The same things were measured in two ways. Each way mixes the same 5 hidden numbers, adds some noise and spreads widely along 3 directions of its own, which tell nothing about the thing.
In the rows, 128 means zero.
Some things both ways: the first way, then the second way.
[170 126 161 116 106 166  97 111]
[130 135 109 119 132 132 133 105 175 144]

[145 104 140  91 118 156 127 168]
[119 134 134 122 114 171 150 130 135 132]

[ 81  93 115 192 105  44 125 133]
[129 136 185 148  84 114 138 143 112 168]

[122 171 166 146  50 127 176  91]
[142 129 144 122 160  93 128 154 116 118]

[ 61 138 132 157 124 100 148 142]
[120 144 166 153 110 149 148 136 114 154]

[ 94 167 101 124 171 217 140 161]
[ 90 211 119 152 131 180 138 149 132 100]

[177 148 145 167 133 172  98 172]
[121 128  65 139 148 122 142 100 149 122]

[ 99 150 136 151 180 105  65 182]
[133 172 129 108 106 140 122 187 119  71]

[137 124 157 174 127  96  99 197]
[145 162 139 151 145 130 193 146 142 132]

[140 148 142 136 159 171  54 121]
[132 141 104 108 106 119  82 137 141 107]

[ 41 175 151 109 127 156 155  84]
[102 151 181  80 100 127 107 179  94  90]

[149 148 172 112 102 218 109 103]
[147 137 122 109 131  88  97 143 137 114]

[138 123 121 144 137 170 124 188]
[127 167 118 148 123 143 142 152 116 106]

[107 127 176 168  76 135  97 155]
[121 119 181  91 155 101 138 152 115 125]

[144 108 189  97 100 133 132 215]
[133  90 132 124 166 199 176 125 126 142]

[ 99 133 155 116 147  96 116 199]
[148 143 138 133 116 173 134 186  96 101]

[ 79 192 145 120 146 146 129  88]
[111 157 132 101 130 171 107 150 131 101]

[ 83 140 135 138 158 148 126 204]
[ 86 123 122 122 131 179 133 133  99 117]

Other things, the second way, with their names:
Q77: [148 107 140 146  95 165 171 124 134 166]
Q3: [124  98 115 161 130 142 146  97 124 176]
Q480: [ 99 152  88 150 121 107 108  83 159 147]
Q867: [126 154 107 129  98 149  65 136 132 118]
Q670: [108 163 151 106 160 122 130 155 120 104]
Q357: [130 139  97 151  96 192 110 127 138 133]
Q153: [135 145 127 148 154 148 136 138 129 132]
Q500: [122 131  61 120 130 183 125 111 154 108]
Q872: [160 169  96 131 116 125 148 165 140  84]
Q603: [135 162 136 149 126 153 108 142 134 136]
Q227: [141 155 148 125 105 134 162 138 151 140]
Q625: [105 123 107 116 146 121 125  86 160 147]
Q102: [156 140 137 162  88  90  90 143 117 150]
Q321: [144 130  75 155  89 145  70 110 148 142]
Q175: [125 116 138 148 114 157 109 140  97 142]
Q229: [122 100  70 124 115 118  87  91 144 140]
Q935: [120 130  84 114 164 126 155 118 142 102]
Q491: [119 120 139 153 140 178 134 112 123 168]
Q644: [162  89 120 110 148 144  93 139 125 128]
Q91: [110 143 120 147 111 152 132 125 125 143]
Q80: [157 104 153  99 138 112  99 177  97 101]
Q271: [145 146 127 158 115 128 113 129 144 154]
Q897: [110  86  85 133 160 154  88 109 106 129]
Q314: [143 115 146  74 135 128 130 167 124  92]
Q818: [111 164 186 118 158 110 145 153 116 128]
Q999: [124 134 152  98 130 119 111 161 106 102]
Q600: [126 199 116 143 121 178 139 170 135  89]
Q347: [ 96 178 113 146  92  83  97 124 132 124]
Q433: [155 132 117 145 127 162 135 140 132 129]
Q490: [108 148  94 144 112 166 153 119 132 121]
Q971: [122 154 141 136 104 133 101 129 141 142]
Q459: [149  68 115 144 128 162  93 110 116 173]
Q827: [162  84 153 111 115 112 143 127 136 158]
Q279: [120 123 128 105 131 130 149 118 150 132]
Q117: [152  86 102 140 113 127  58 110 125 160]
Q650: [148 195  97 159 111 156 117 177 124  88]
Q735: [130  93 121  88 167 165 156 140 122 107]
Q464: [116 108  96 129 162 126 116  82 157 159]
Q841: [125  96 135  94 163 162 173 144 116 110]
Q984: [117 121 166 127 138 114 135 124 120 154]
Q865: [132 130 103 123 171 177 153 145 127 103]
Q861: [126 145 156 111 103 109  95 167 107 111]
Q530: [139  83 159 121 133 161 132 133 107 157]
Q702: [107 146 159 129 147 186 169 151 110 126]
Q332: [140  54 129 106 178 190 125 124 112 146]
Q547: [116 171 100 169  96  78  67 122 133 132]
Q630: [127 130  97 163 142 194 139 128 119 134]
Q233: [151 147 127 162  96 177 129 123 161 165]
Q416: [132 160 101 141  66 136  78 140 132 117]
Q705: [131 122 139 114 103 144 102 124 140 141]
Q671: [ 86 125 116 118 145 185 157 113 124 127]
Q884: [128 115 144  96 148 141 173 141 130 120]
Q605: [107 147  90 154 139 141 156 115 127 126]
Q392: [127 143 167 141 174 147 196 142 125 146]
Q782: [ 85 130 135  84 143  92 119 120 126 109]
Q681: [132 104 112 112 124 105  73 109 149 143]
Q345: [113 136 104 107 132 171 149 144 123  94]
Q129: [125 100  90  97 125 148  57 103 149 127]
Q273: [114 154 158 132 124 166 173 161 101 116]
Q538: [112 102 100  83 161 134 118 118 132 104]
Q158: [ 87 196 152 119 100 116 166 146 139 109]
Q947: [128 113 123  80 113 141  89 156 117  94]
Q112: [129  96 128  98 155 124 158 132 119 118]
Q821: [129 135 173 165  93 131 142 128 120 180]
Q76: [129 129 129 124 123  61 106 119 139 135]
Q474: [153 142 191 122 152  77 150 173 109 130]

Some of these things the first way, each followed by its name:
[162 142 169 127 112 136 118 200] => Q865
[147 146 111 158 123 208 139  92] => Q480
[130 115 133 185 104  61 140 177] => Q3
[ 97 175 166 104 130 124 111 106] => Q947
[121  75 128 131  79 142 166 126] => Q821
[183 130 133 158 123 145  96 128] => Q229
[115 141 168 173  57  95 139 130] => Q474
[111 161 152 111  87 242 159 110] => Q670
[ 88 161 231  91 110 154  93 185] => Q332
[136 109 168 135  53 144 179 160] => Q392
[121 108 150 157  86 148 112 147] => Q984
[ 98 125 147 121 162  97  79 118] => Q233
[113 115 147 137 109  78 125 105] => Q227
[123 164 174 112 113 201  86  61] => Q681
[146 105 116 158 186 160  81 232] => Q490
[ 83 132 156 134 165 134  47 136] => Q705
[147 137 127 108 172 199 111 177] => Q650
[156 117 123 126  95 132 177 173] => Q671
[166 124 148 154  85 199 109 104] => Q76
[144 127 163 124  97 127 118 117] => Q279
[135 158 148 151  98 149 135  85] => Q625
[ 75 158 153 150  88 169 133 130] => Q818
[108 184 149 186 130 124 127 169] => Q897
[121 121 169 129 153 146  65 200] => Q433
[110 198 180 139 117 134 120 119] => Q538
[ 88 162 200 128 121 147  71 171] => Q80
[155 119 123 159 144 198 104 224] => Q605
[160 149 158 165 149 172  70 215] => Q935
[131 126 182 133  68  47 118  98] => Q827
[158  69 141 135 110  51 112 185] => Q77
[ 92 159 160 154 105 117 110 133] => Q999
[128 121 119 141 126 136 145 159] => Q91
[146 133 184  99  89 138 114 127] => Q314
